There are 11 hidden switches. A switch that is on adds its own fixed numbers to the row, and there is some noise. The rows also spread widely along 13 directions, which tell nothing about the answers.
Known rows, each followed by its switches (1 for on, 0 for off):
[218,57,15,-129,-289,38,77,57,-81,37,46,-75,18,66,114,46,209,244,-258,-163,318,64,-154,-307,77,-212,-162,-68,-24,102,1,199,302,6] -> 0 0 1 0 1 0 1 1 1 1 0
[-14,-167,381,-132,-179,-28,37,-309,-121,152,71,-161,-191,11,27,149,43,87,-18,-53,253,-4,50,-173,102,-37,-97,-48,-18,-218,-70,41,270,-55] -> 1 1 1 1 1 0 1 0 0 1 1
[189,65,209,-244,-367,239,-88,-73,-547,428,170,-43,1,223,-299,-170,262,16,-490,-54,291,-171,83,-99,321,-134,-416,222,253,-44,7,-33,-11,-69] -> 1 1 0 1 0 1 0 0 1 1 0
[92,-165,507,12,-214,-154,148,6,-74,170,68,-218,-103,55,30,60,84,55,-107,-6,174,-103,-14,-164,101,-91,4,117,-97,-24,-224,3,100,-86] -> 1 1 1 1 0 1 1 1 0 0 1
[196,-121,-383,-225,-377,395,-373,10,-164,165,-101,-322,-155,97,375,-125,150,168,-157,-154,29,404,-33,-598,126,30,-120,-208,226,298,171,334,-274,11] -> 0 0 1 1 1 0 1 1 0 1 0
[-159,-72,65,-293,-91,262,398,411,-9,-175,39,-136,646,-42,-295,-244,-69,-222,-251,-176,196,-215,260,-331,70,25,-63,-189,-215,5,-154,-413,220,-393] -> 1 1 1 1 0 0 1 0 0 0 0
[-89,-463,379,8,-39,-15,-200,-66,-204,148,1,-116,-77,46,-284,191,397,-31,-17,-47,-201,166,132,88,-38,-149,60,192,12,-212,-64,-202,-335,-108] -> 1 0 0 1 1 1 1 0 1 0 1
[-79,-240,325,121,-259,-206,137,-52,-26,-8,-47,-27,-141,95,-146,-38,-75,50,-53,176,429,-106,64,53,249,-34,65,-105,-103,-273,-187,-32,287,-140] -> 1 1 0 0 1 0 1 0 0 1 1
[57,103,241,144,-283,-143,-57,82,-215,131,202,-440,41,-170,210,-65,-210,164,31,36,249,-177,-38,-258,-44,84,64,-96,270,148,-185,75,129,166] -> 1 1 0 1 1 0 1 1 0 1 0
[206,57,100,-261,-186,35,14,-111,-14,271,-17,88,-59,161,69,109,212,86,-286,-156,139,44,-65,-168,147,-132,-166,165,-129,146,129,297,143,-148] -> 0 1 0 1 0 0 1 0 0 1 0
[17,-116,262,-415,-516,523,39,167,-454,442,44,-626,-354,116,399,-156,-15,28,-389,163,394,-91,276,-687,646,267,-129,-61,332,173,-93,175,-278,-237] -> 1 1 0 1 1 1 1 1 0 1 1
[309,209,-212,72,-368,78,85,-9,-331,68,-84,166,160,383,-322,-503,35,-29,-296,-135,617,-137,-94,-330,182,-100,-309,-208,80,100,-10,170,305,-17] -> 0 0 1 1 1 1 1 0 0 1 0
[-261,-202,153,-386,95,136,92,77,-174,165,120,-74,-122,172,-143,358,171,-34,-194,-32,-111,103,179,-82,231,3,86,63,-5,-118,99,-99,-288,-155] -> 1 1 1 0 1 0 1 0 0 1 0
[94,-42,309,40,-332,44,185,212,-224,330,-3,-198,65,130,-111,-247,22,-32,-454,107,396,-264,76,-429,199,78,-133,-25,160,145,-311,40,171,-73] -> 1 1 0 0 1 1 1 0 0 0 1
[-148,-5,-235,-366,-75,26,263,105,47,144,35,-159,-203,154,162,258,-328,-37,-393,60,108,27,197,-425,123,205,147,37,-163,-75,235,198,251,218] -> 1 1 0 1 1 0 1 0 1 0 1
[-43,-577,110,224,-271,-38,-418,-53,-46,126,-238,24,-191,129,-243,-11,230,72,171,139,45,252,42,294,149,-136,153,-63,-13,-104,-141,-118,-537,-322] -> 0 0 1 0 0 0 0 0 1 1 1
[-18,196,-91,-368,-256,143,72,59,-323,85,250,-115,-201,110,-96,-49,-167,-42,-86,-2,293,-193,198,133,479,-12,-119,97,46,-58,223,-36,-188,-135] -> 1 0 1 1 0 0 0 0 0 1 0
[124,-303,126,252,-466,-240,-429,-10,79,304,42,-302,-274,-128,95,-51,-15,191,-49,160,-30,46,-71,107,-104,-74,17,-37,69,166,-174,50,-130,0] -> 1 0 1 0 1 1 1 0 0 1 1
[529,209,-315,64,-400,81,-377,-21,-62,83,-41,-113,303,39,-153,-241,423,49,-84,-437,-26,98,-263,-25,-117,-415,-127,229,-230,425,289,186,-136,-236] -> 1 0 1 1 1 1 1 0 1 1 0
[12,-95,-68,-263,164,13,39,-188,148,351,-196,-131,-60,181,286,461,135,48,-50,-236,-15,292,8,-555,-210,194,136,-89,-27,295,132,483,-58,51] -> 1 0 1 0 0 1 1 0 1 1 0
[55,-80,-8,-134,-224,45,200,-69,-60,-199,-24,-144,-32,28,38,-13,1,28,-121,-88,299,48,40,-242,130,-90,-45,10,-216,-261,87,67,425,0] -> 1 0 0 1 1 0 1 0 1 0 1
[-279,-444,27,-306,-225,175,7,276,-115,41,125,154,2,245,-478,35,221,108,-431,-56,186,98,264,22,233,-187,-313,-285,193,-456,-156,-357,83,-132] -> 1 1 1 1 1 1 0 0 0 1 0
[89,-168,261,-87,-223,258,-18,-176,-249,99,7,-272,342,-57,-302,-211,265,-77,-35,-338,267,-29,100,-384,-70,-100,-211,-87,61,-60,-140,-224,113,-216] -> 1 1 1 1 1 1 0 1 1 0 1
[91,-132,71,-51,-654,-75,-2,452,102,339,-12,-164,-603,221,160,-29,-4,173,-403,327,338,-134,7,73,625,-85,54,40,-48,251,-74,214,-277,-296] -> 0 1 1 0 1 1 1 0 0 0 0
[212,278,254,-39,-195,-249,240,-145,-182,154,184,-309,-207,-13,333,-20,-358,-68,-163,170,229,-274,-122,-167,171,138,106,306,-207,123,73,242,360,185] -> 1 1 0 1 0 0 1 1 0 1 0
[144,-171,-288,42,-257,-82,78,8,-8,-39,-129,88,-121,338,-249,-111,11,-50,-324,-3,255,107,-43,-139,148,-156,-20,57,-281,-260,91,61,275,78] -> 1 1 1 1 1 1 0 0 1 0 1
[4,-194,185,29,-301,-294,-48,26,108,206,132,68,-157,45,-179,80,-36,110,-223,46,121,-90,-11,164,-8,-170,-36,22,-167,-79,-102,-54,182,-68] -> 0 1 1 1 1 1 1 0 0 1 1
[-67,-240,-237,84,-161,77,-137,-70,-144,-152,-50,-88,239,31,-397,-361,-132,-249,-37,-40,-39,82,139,-113,-110,21,23,-137,-132,-161,51,-313,6,16] -> 1 0 1 1 1 0 1 0 0 0 1

New rows, each followed by its switches (1 for on, 0 for off):
[164,126,61,-317,-287,218,56,-185,-237,101,72,-83,75,77,-89,-81,89,18,-49,-266,340,-65,72,-197,202,-123,-167,46,-142,51,168,55,45,-232] -> 0 0 1 1 0 0 1 1 1 1 1
[82,184,117,-70,-161,60,183,1,-491,106,107,-27,-45,357,-403,-192,142,-95,-101,-109,415,-187,71,-130,379,-84,-97,36,150,31,59,12,-181,-40] -> 1 0 1 0 1 1 1 1 0 0 0
[141,82,278,23,-114,-86,209,228,-245,21,205,-357,269,-162,-4,-105,-12,-128,-292,21,-10,-264,-34,-186,-141,-20,27,286,-108,121,-131,-182,233,60] -> 1 0 0 1 1 1 1 0 1 0 0
[116,28,363,-58,-247,-125,-21,-1,-93,284,151,-171,-54,-5,-39,63,150,76,-130,-83,87,-149,-7,-5,57,-118,-104,178,65,117,-67,75,-6,-74] -> 1 1 0 1 0 1 1 0 0 0 0
[260,-181,-63,214,-344,-186,-436,-348,69,307,-166,-72,-415,123,149,40,103,175,-23,-31,10,300,-240,-161,-117,-70,-25,-55,80,168,73,408,-8,202] -> 0 1 1 1 1 0 1 0 0 0 0
[63,9,31,-83,-186,-119,98,18,71,31,95,-21,146,43,-177,-32,16,-5,-183,-163,162,-93,-24,-44,-53,-148,-80,-26,-224,-9,30,-26,334,-101] -> 1 1 1 1 1 1 1 0 0 1 0
[181,-262,68,242,-237,-167,-5,273,-161,-228,24,33,-23,169,-204,-136,236,87,-276,148,11,91,-190,170,204,-367,22,218,-268,-243,-118,-179,65,-75] -> 1 0 1 0 1 0 1 0 0 1 1
[371,-107,188,251,-615,-47,-394,-118,-178,-2,71,-351,92,-233,47,-322,137,194,-29,-23,120,-10,-207,63,-97,-294,-227,36,20,46,-144,-101,206,-61] -> 1 0 1 1 0 0 1 0 1 1 0
[-48,-309,218,102,-9,64,149,150,-303,267,-112,35,123,333,-237,-34,211,115,-414,7,295,104,9,-717,-41,67,-161,-318,428,-56,-443,55,124,183] -> 0 1 1 0 1 1 1 0 0 0 1
[345,259,214,-20,-229,-4,-162,-489,-294,291,105,-276,-79,-31,73,-19,96,19,112,-243,176,-75,-159,-190,21,-82,-86,244,-29,208,174,277,32,-59] -> 1 1 1 1 1 0 1 0 0 1 1
[181,-44,21,-142,-217,-3,37,67,-136,120,144,-44,-74,131,-58,-42,126,62,-397,-101,37,34,-51,-272,11,-157,-191,118,-62,23,7,37,170,139] -> 0 0 1 1 1 1 1 1 0 0 1
[-45,-90,-175,-332,-8,229,153,7,-109,82,-123,97,157,251,-239,-17,44,-249,-265,-123,15,88,173,-242,89,52,4,29,-261,37,203,-59,-82,-148] -> 0 0 1 1 0 0 1 0 1 0 0
[-35,-168,77,5,-34,19,-121,-172,-152,362,-102,10,115,206,-344,-92,-12,-292,-174,-1,-92,-19,115,-136,-41,128,120,79,-176,129,35,-105,-224,-121] -> 1 1 1 1 1 0 1 0 0 1 1
[-14,-317,83,-92,-131,180,-58,21,-293,103,13,-386,-193,63,149,-32,42,-48,-192,151,-37,161,64,-376,134,119,40,13,78,-74,-68,-27,-158,-5] -> 1 0 1 0 1 1 1 0 0 1 1
[-115,177,-11,-617,-164,276,203,128,-221,212,283,-151,-148,50,-64,59,-69,-133,-225,-79,236,-223,282,-13,490,61,-74,179,-45,36,279,-23,-203,-358] -> 0 1 0 1 1 1 0 0 0 1 0
[145,214,-65,-187,-189,133,172,206,-161,28,56,-253,216,33,-6,-63,30,-76,-245,-147,143,-130,11,-311,130,-55,49,185,-150,195,157,68,72,-114] -> 1 1 0 1 1 0 1 0 1 0 0
[204,73,112,156,-180,-249,146,252,22,-95,124,-1,370,-61,-271,-107,82,-1,-109,-154,217,-235,-179,164,-92,-304,43,155,-312,64,-123,-191,270,-241] -> 0 1 1 1 1 1 0 0 1 1 0
[385,-131,546,344,-350,-242,-56,-322,56,-275,0,-169,360,-262,-228,-242,394,88,342,-372,301,-106,-290,176,-179,-497,-139,64,-380,-140,-210,-157,491,-465] -> 1 1 1 1 1 1 1 0 0 1 1
[93,-136,-405,-275,-285,-73,-97,-207,220,129,60,149,-321,148,145,49,-139,133,-488,-25,118,262,-58,-219,-88,-23,-291,-157,-135,-155,203,250,619,396] -> 0 0 1 1 1 0 0 1 0 1 0
[151,-343,-153,-228,-386,322,-151,306,21,-85,66,-424,285,-256,93,-189,190,53,-498,-82,-225,205,6,-347,-72,-174,-192,166,-165,-66,-41,-241,211,-154] -> 1 1 0 0 0 1 0 0 1 0 1
[-59,-309,100,53,204,-89,-199,126,-157,253,11,38,174,89,-134,358,343,233,-60,-144,-165,280,-15,-224,-307,-70,61,22,332,23,-194,79,-306,142] -> 0 0 0 0 0 1 0 0 1 1 1
[95,-56,63,-190,-123,70,126,18,-24,43,51,-156,223,-58,35,24,43,2,-154,-173,173,-22,-26,-262,-86,-44,-78,15,-152,34,-45,-30,276,-172] -> 0 1 1 1 0 1 0 0 1 1 0
[-58,-199,142,-208,-117,62,-61,-1,-228,168,118,-245,-46,31,94,150,-5,41,-308,78,-121,116,82,-267,18,51,24,113,22,-117,23,-58,55,181] -> 1 1 0 1 0 0 1 1 1 1 0
[-84,-221,-437,-62,-67,-50,-223,-102,242,280,-80,157,187,68,-154,-24,-205,-46,-330,-105,-65,215,37,-324,-446,167,-91,-335,2,100,26,52,305,254] -> 0 1 1 1 1 0 0 0 0 1 0
[109,-132,-423,-264,-307,125,-154,479,40,-2,77,-313,-240,-30,415,125,-83,80,-443,183,-316,227,-7,-118,205,-67,227,354,-349,148,307,107,-247,-52] -> 0 0 0 1 1 0 1 0 1 1 1
[216,-257,40,302,-380,-20,-428,-293,102,270,-332,143,477,45,-498,-358,387,-20,-105,-278,189,100,-86,-84,-319,-208,-177,-236,-68,194,-138,-2,185,-248] -> 1 1 0 0 1 0 1 0 1 1 0
[233,-60,10,114,-554,-315,144,607,306,296,-40,15,17,168,44,-102,-137,115,-677,256,247,-283,-51,53,166,-166,59,209,-432,260,-197,119,293,-157] -> 1 1 0 1 0 1 1 0 1 1 1
[276,159,-187,102,-157,-344,256,573,117,-79,60,235,-97,348,84,154,104,287,-411,2,301,-22,-268,49,219,-359,8,140,-180,59,-47,317,264,116] -> 1 0 1 1 1 0 0 0 0 1 0
[68,-200,171,247,-314,-385,-35,148,122,-112,62,-148,-196,-155,46,46,-121,70,12,199,17,-74,-96,326,10,-179,272,224,-334,-79,-45,-95,76,-37] -> 0 0 0 1 1 0 1 0 1 0 1
[224,-27,77,-224,-510,162,-186,-114,-72,-22,122,-468,-331,-163,391,15,126,198,4,-89,137,101,-100,-69,333,-194,-96,100,-104,15,194,158,43,-268] -> 1 1 1 1 1 0 1 0 0 1 0
[100,128,93,-300,-171,73,167,-125,-8,196,148,-282,-18,-141,150,-12,-48,-52,-189,-154,182,-124,29,-381,-59,103,-170,-20,-48,239,56,135,297,-59] -> 0 0 1 0 1 1 1 0 0 0 0
[94,-153,53,-374,-276,97,-127,-197,223,262,-2,306,144,77,-369,55,391,136,-195,-458,264,65,115,63,19,-316,-422,-69,-142,-64,68,72,230,-420] -> 0 1 0 1 0 1 0 0 0 1 1
[-57,102,410,-235,-70,-165,92,-486,7,4,276,-69,55,-300,-147,93,-48,-63,258,-275,185,-209,98,235,-121,-75,-68,41,-235,-112,141,-131,364,-153] -> 0 0 0 1 1 0 1 1 0 1 0
[177,-23,-35,-162,-109,139,-160,-201,-305,-20,178,-100,27,-98,-11,-87,181,-4,-187,-130,-88,130,-104,-108,-56,-134,-256,199,22,-127,131,-44,196,88] -> 0 0 0 1 1 0 0 0 0 1 0
[25,-35,102,-275,-551,385,50,186,-80,4,-103,-323,-38,17,-15,-132,159,70,166,-234,594,-111,269,-116,556,-134,-29,-210,-22,125,50,29,-319,-688] -> 1 0 1 1 1 0 1 0 1 0 1
[371,42,-169,116,-651,81,-136,99,-155,417,-183,-345,-322,264,386,-366,-164,111,-452,212,462,-34,-145,-606,287,163,-140,-154,186,385,-107,480,146,100] -> 1 1 1 1 1 1 1 0 0 1 0
[9,-179,-325,199,22,-255,-90,-111,-56,-30,-111,159,167,257,-243,-77,-132,-97,-329,38,-74,218,-65,-233,-368,44,104,-73,-157,-167,77,1,393,541] -> 1 0 0 1 1 0 1 1 1 1 0
[277,-19,-2,-20,-182,-90,-123,15,122,357,-68,5,180,50,-27,20,231,-39,-408,-140,-127,23,-152,-147,-230,-118,19,264,-300,366,74,168,110,-109] -> 0 1 0 1 1 1 1 0 1 1 0
[61,-55,45,-309,-338,78,41,104,274,140,-40,-108,199,-98,-30,22,115,-2,-156,-279,138,-44,101,-93,3,-120,-55,15,-299,221,86,38,123,-426] -> 0 1 0 1 0 1 1 0 1 0 0
[-6,-190,-29,-142,-56,23,93,28,38,202,-101,-34,67,169,-115,63,86,-161,-299,-20,-9,64,16,-218,-3,38,141,66,-313,138,59,5,-4,-190] -> 0 1 1 0 1 1 1 0 1 1 0
[-104,-321,87,-453,-302,267,20,288,-28,201,121,-180,-104,91,-1,210,220,123,-569,13,-45,123,176,-233,275,-142,-62,82,-157,-87,28,-143,-60,-198] -> 1 1 1 0 1 0 1 1 1 1 1
[66,138,71,-169,-334,-201,-18,-205,262,234,105,-92,-192,-92,167,160,-145,181,52,-182,373,-115,12,6,-29,-39,-121,-196,-52,175,89,313,354,-20] -> 1 0 1 1 1 0 1 0 0 1 0
[129,-303,166,171,-311,6,-125,-39,-119,-165,-49,-256,58,-72,-129,-160,197,22,41,-34,40,126,-111,-62,56,-236,126,88,-242,-99,-75,-208,-58,-222] -> 0 1 1 0 1 0 1 1 1 0 1
[-331,-108,-174,-514,-52,-107,161,64,175,377,240,273,-166,177,-235,380,-301,70,-560,55,90,-40,317,0,43,88,-60,-4,-118,-194,167,-14,262,206] -> 0 1 0 0 0 0 0 1 1 1 1
[58,-479,-245,54,-444,181,-451,-60,-77,240,-252,-328,-397,93,267,-121,-38,117,-22,210,102,363,40,-270,173,159,83,-179,166,69,-30,185,-402,-74] -> 0 0 1 0 0 1 0 0 1 1 1
[64,117,-44,48,-237,-38,-133,-6,-245,72,99,-187,98,10,-102,-137,-119,76,25,-86,174,-56,21,-179,11,-14,-46,-63,248,59,24,61,-7,128] -> 1 1 0 1 0 0 1 0 0 0 0
[123,-150,-221,-305,-431,173,-85,-104,196,68,-87,145,-19,170,-174,-121,241,186,-214,-373,455,165,105,-177,97,-227,-530,-367,62,-120,55,172,386,-137] -> 1 0 1 1 0 1 0 0 0 0 0
[226,-348,127,171,-634,-41,-202,-83,-3,-33,-114,-145,-207,-3,-71,-335,169,34,-208,152,202,70,-126,103,177,-242,-96,-5,-250,-64,-85,-140,156,-169] -> 0 0 1 0 1 0 1 1 1 0 0
[-134,-154,-103,37,-215,-251,125,116,217,-155,-67,220,-110,235,-393,-8,-129,-5,100,-61,313,-15,99,238,249,-182,238,-140,-359,-168,94,-71,-61,-228] -> 0 1 1 1 1 0 1 1 0 0 1
[310,146,-776,191,4,-210,50,11,224,-58,-268,51,227,222,201,-103,-342,-89,-239,-87,27,229,-269,-593,-410,124,280,-25,-452,316,250,459,438,373] -> 0 0 1 1 1 0 1 0 1 1 1
[218,90,488,-37,-350,-28,148,-23,-102,18,136,-322,128,-158,-121,-37,302,63,68,-250,326,-252,-38,3,182,-296,5,249,-217,78,-43,-43,74,-405] -> 1 1 0 0 1 1 1 1 1 0 1
[148,-110,-168,-147,-398,217,29,170,-142,15,13,-103,160,200,-242,-404,90,-112,-538,-84,129,12,54,-356,132,-110,-247,-56,-133,-7,18,-142,226,-27] -> 1 1 1 1 1 1 1 1 0 0 0
[-190,-204,449,-109,5,-111,195,116,-309,-185,231,-100,66,4,-160,304,134,192,-34,-8,131,-15,62,61,136,-203,23,72,88,-494,-141,-247,161,1] -> 1 1 0 1 0 0 1 0 1 1 0
[18,-292,-192,89,-227,-85,-205,-50,141,350,-340,115,-140,381,-96,77,38,12,-233,41,132,230,7,-212,-12,56,143,-206,-81,132,26,269,-65,39] -> 1 1 1 1 1 0 1 0 1 1 0
[-14,-293,16,-155,-183,-80,-121,-61,210,162,-70,226,53,163,-383,163,318,17,-223,-221,-16,139,22,162,-74,-273,-34,-8,-330,-60,102,-86,43,-289] -> 0 1 1 1 1 1 1 0 1 1 0
[215,-158,138,-71,-126,151,110,-191,-308,48,-87,-106,-49,188,31,-139,208,-78,-343,28,155,106,-99,-407,165,-52,-162,122,-147,-101,-24,82,281,-19] -> 1 0 1 0 1 0 1 0 0 1 1
[129,84,-224,-129,-20,10,-29,-19,59,105,-182,84,33,339,-19,318,292,159,15,-379,200,256,-89,-287,52,-170,118,-61,-88,187,256,439,-119,-110] -> 1 1 1 1 1 0 1 0 1 1 0
[-333,-539,-88,-185,26,-63,-130,123,378,-57,19,-24,129,-125,-119,411,98,145,-76,-133,-172,333,124,19,-287,-95,110,-255,-126,-258,-44,-225,135,-68] -> 1 1 1 0 1 0 0 0 1 1 0
[-61,-183,136,45,-168,-471,59,453,159,47,329,196,38,85,-302,260,4,331,-437,36,-48,-68,-37,274,-123,-375,-82,78,-115,-248,-219,-189,311,150] -> 1 1 1 1 0 1 1 0 0 1 1
[10,-363,150,61,-446,-50,-193,417,113,89,86,-247,-197,-144,102,13,49,198,-172,139,5,29,3,95,158,-177,36,11,11,21,-251,-158,-204,-235] -> 0 1 1 1 1 0 0 0 0 0 1
[-22,-362,68,-336,-61,-4,-30,-212,37,209,48,70,-227,148,-66,354,332,136,-472,-90,-99,305,-3,-175,-57,-146,-284,131,-23,-360,73,105,383,204] -> 1 1 0 0 0 1 0 0 1 0 0
[241,-58,12,-86,-467,139,-167,311,-210,86,100,-414,-352,40,229,-54,143,66,-203,188,-62,23,-93,69,561,-205,162,404,-221,193,150,60,-501,-376] -> 1 1 1 0 1 0 1 0 0 1 1
[7,45,116,-469,-149,130,111,154,-41,265,219,-115,-232,109,50,339,248,150,-417,-140,13,33,56,-180,262,-161,-162,166,4,74,147,147,-32,-97] -> 1 1 1 0 1 0 1 0 0 0 0
[-164,-122,58,-215,61,66,-192,-23,-113,351,79,-14,99,74,-314,192,186,-125,-161,-164,-302,87,195,-55,-126,10,43,108,90,122,146,-94,-367,-12] -> 1 1 0 1 1 0 1 0 0 0 0
[241,1,-52,17,-276,-18,-112,-160,-51,187,-47,-118,108,113,-75,-263,-3,-99,-112,-138,180,-18,-71,-170,-8,-12,-93,13,-116,161,20,87,104,-76] -> 1 1 1 1 0 1 0 1 0 1 0
[100,-389,-411,-151,-479,17,-408,-268,289,708,-270,-244,-676,236,382,22,-318,-145,-496,313,-106,278,93,-304,48,357,149,42,-281,270,239,410,-102,188] -> 1 1 1 1 1 1 0 1 1 1 1
[87,-24,-475,-603,220,457,71,266,-227,-138,128,-138,237,151,228,285,361,102,-550,-317,-423,510,-51,-722,-53,-121,-191,155,-25,6,315,150,30,182] -> 1 0 1 0 0 0 1 0 0 1 0
[-82,-285,197,-97,-93,92,-120,-314,-170,247,-66,-17,25,115,-389,-87,146,-210,-43,-135,18,56,135,-141,-72,60,-79,-114,18,-46,-11,-154,-97,-152] -> 0 1 1 1 1 1 1 0 0 0 0
[-84,-401,-33,376,-7,-387,-239,-25,131,126,-103,103,-6,44,-257,-27,-97,-126,-149,205,-285,156,-80,95,-391,58,218,-56,-115,37,-153,-157,0,261] -> 0 0 1 0 1 0 1 0 0 0 0
